The groups are shells around one centre, one inside the other: the same stretched ball of 4 dimensions in 8 sizes.
(in the rows, 128 means zero)
Known rows, each followed by its group:
[122 122 132 120 112 131 114 136 145  79 129 120 152 167 129 157 145]
U
[113 144 118 132 147 134 135 125 119 124 144 103 105 139 135 122 126]
E
[113 100 172 131  94 108 168 141 115  86 150  90 170 174 151 112 131]
F
[112 125  89 139 141 131 149 102 118 125 150 128 103 100 126 107 116]
E
[111 128 145 129 104 112 169 116  88 106 161  55 156 164 139  92 119]
K
[116 148  73 134 174 152 107 115 145 133 131 153  69  99 120 144 129]
U
[115 142 150 120 102 116 151 122  90  98 155  42 163 186 136 109 127]
Y
[111 136  83 138 142 131 153  93 103 133 156 107 101 100 123  96 111]
K
[117 100 130 137 138 134 124 148 168  96 124 176 115 129 141 156 142]
X
[114 134 138 130 141 132 128 142 133 111 136 112 116 156 142 138 136]
T
[110  77 146 151 139 123 158 153 162 107 134 187 109 111 157 130 132]
X
[112 120  88 145 163 140 136 118 144 131 138 168  77  87 131 126 123]
J
[111  86 184 141 121 115 158 170 151  93 135 144 139 161 166 135 140]
F
[121 162  61 121 148 149 102  93 123 118 138 111 101 117 104 139 127]
T
[110 101  71 153 165 139 147 108 151 135 140 199  68  54 129 117 116]
F
[106  95 148 150 137 117 175 140 129 122 149 140 111 120 157 103 121]
T
[108  81 127 151 128 117 176 126 135 114 149 161 116  98 147 102 118]
K
[118 107  62 139 138 139 131  95 146 110 138 178 102  74 113 129 122]
X
[107 100 147 146 129 115 176 134 120 118 152 123 122 128 153  99 120]
J
[114 146 107 133 158 141 123 126 130 127 137 120  91 130 132 133 129]
Y
[124 139  83 118 123 141 105 104 134  93 134 120 132 134 108 148 135]
X
[110 110 149 138 115 112 173 128 107 109 156  93 141 147 148  98 121]
J
[120  95  42 146 168 155 106 108 190 115 119 250  65  41 113 160 131]
U
[120 133  53 129 139 143 120  85 130 114 141 142 104  89 104 128 122]
T
[113 126  78 140 150 137 141 100 126 128 146 142  91  89 122 114 117]
E
[106  90 112 158 161 129 164 131 150 135 142 190  76  76 149 111 118]
U
[111 110 127 139 120 118 167 117 112 112 154 109 132 127 139 100 119]
J
[123 159  69 119 149 152  90 105 137 110 130 124 102 126 106 155 135]
Y
[119 110  76 140 168 152 102 128 183 114 117 217  73  81 124 166 138]
F
[107 129 178 133 113 108 176 140  90 112 160  49 150 183 157  93 123]
Y
[116 154 101 126 146 138 122 114 116 121 143  96 107 138 124 128 127]
E
[120 154 126 116 127 135 111 129 122  99 136  81 136 176 127 146 139]
K

New rows. What belongs after each?
[117 145 108 121 115 127 138 102  98 106 152  70 143 150 120 113 123]
T
[114 135 121 133 149 137 126 135 137 118 136 127 103 138 137 137 133]
J
[107 123 152 141 139 120 165 140 113 125 151 100 115 146 154 104 122]
T
[112 104  73 151 175 146 130 120 167 133 130 214  59  59 130 136 124]
F
[117 116 114 135 149 140 116 140 162 106 125 169 101 123 135 155 139]
T
[117  74  88 148 148 140 127 130 189 102 121 240  92  68 131 154 135]
F
[107 118  86 149 156 131 161 103 120 140 152 145  82  78 132  96 110]
U
[119 142  86 122 117 131 132  91 105 105 150  88 136 131 111 116 122]
Y
[123  96  51 137 144 149 105 104 181  97 121 225  95  64 108 161 134]
U
[114 101  77 149 175 149 118 129 181 125 122 228  61  65 131 153 132]
U
[114 141 154 124 116 120 146 134 103 104 150  59 148 183 142 117 130]
J
[120 154  71 124 151 149 102 104 133 117 134 125  97 118 110 145 130]
J
[122 121  95 123 114 133 120 108 136  88 137 129 141 131 116 141 133]
Y
[115  87 147 138 115 120 150 144 149  90 136 153 141 137 147 133 135]
T
[125 114  87 124 128 144  97 121 168  83 120 174 125 120 114 170 144]
U
[118 134 134 122 117 127 129 129 122  95 140  90 145 168 132 135 135]
E
[119 144 125 122 136 137 111 135 135 103 133 106 124 163 131 150 140]
Y
[123 160 111 111 121 139 101 118 121  93 135  77 142 175 116 151 140]
U
[118 126  52 137 158 148 116  96 148 123 134 177  80  72 111 136 123]
E
[111 132 139 130 113 116 164 116  92 112 159  63 145 158 138  96 119]
T
[115 161 103 123 131 131 135 102  93 120 153  61 124 148 121 110 120]
T
[114 132  71 135 141 136 140  91 116 124 149 127 101  93 115 109 115]
T
[118 116 102 128 111 126 142 104 122  96 146 117 142 126 121 120 125]
Y
[104  90 169 151 128 109 189 148 121 119 154 124 123 135 166  94 120]
K
[120 146  82 127 161 152  94 122 154 116 125 152  87 119 118 160 137]
F
[114 105 101 139 127 127 151 110 130 109 146 144 120 104 129 114 121]
E
[117 157 127 120 135 135 118 129 117 109 140  78 126 170 130 137 135]
Y
[116 119 126 128 105 119 152 114 110  97 150  91 152 148 131 112 125]
X
[109 124 111 139 129 121 167 105 100 125 159  97 119 118 133  90 112]
Y
[117  96 168 130 109 120 139 158 151  79 131 134 155 170 150 147 144]
U
[120  78  84 143 142 142 118 127 190  94 119 236 100  75 126 162 138]
U
[113 125  50 146 179 151 123 101 152 141 134 193  54  55 118 131 119]
U
[115  69 127 146 121 122 154 137 164  92 134 194 127 103 143 133 132]
F
[113 118  68 144 155 140 138 101 138 129 142 168  82  74 121 119 118]
J
[121 132 106 121 119 134 116 116 132  92 136 113 139 146 119 143 135]
J
[109 128 104 141 146 129 157 110 112 133 153 115  99 108 134 100 115]
T
[110 114  92 149 167 138 143 121 146 136 139 176  71  81 136 122 121]
Y
[113 146  67 135 151 139 137  89 110 135 151 115  91  95 115 107 113]
Y
[113 125 130 138 159 138 125 149 151 120 130 149  93 134 145 145 136]
U
[117 151  37 132 158 149 120  76 119 134 145 134  80  76 102 118 115]
F
[115  90 161 134 107 116 152 148 143  84 138 134 153 156 150 133 137]
Y
[113  92  87 148 148 134 145 116 155 118 137 195  91  73 131 126 123]
J
[124 118  91 125 129 142 102 120 161  88 124 163 124 123 117 163 141]
Y
[113 119 150 135 137 127 139 150 138 108 137 124 120 153 150 134 135]
J
[114 145 144 125 128 127 136 135 112 109 145  74 133 173 140 125 132]
J
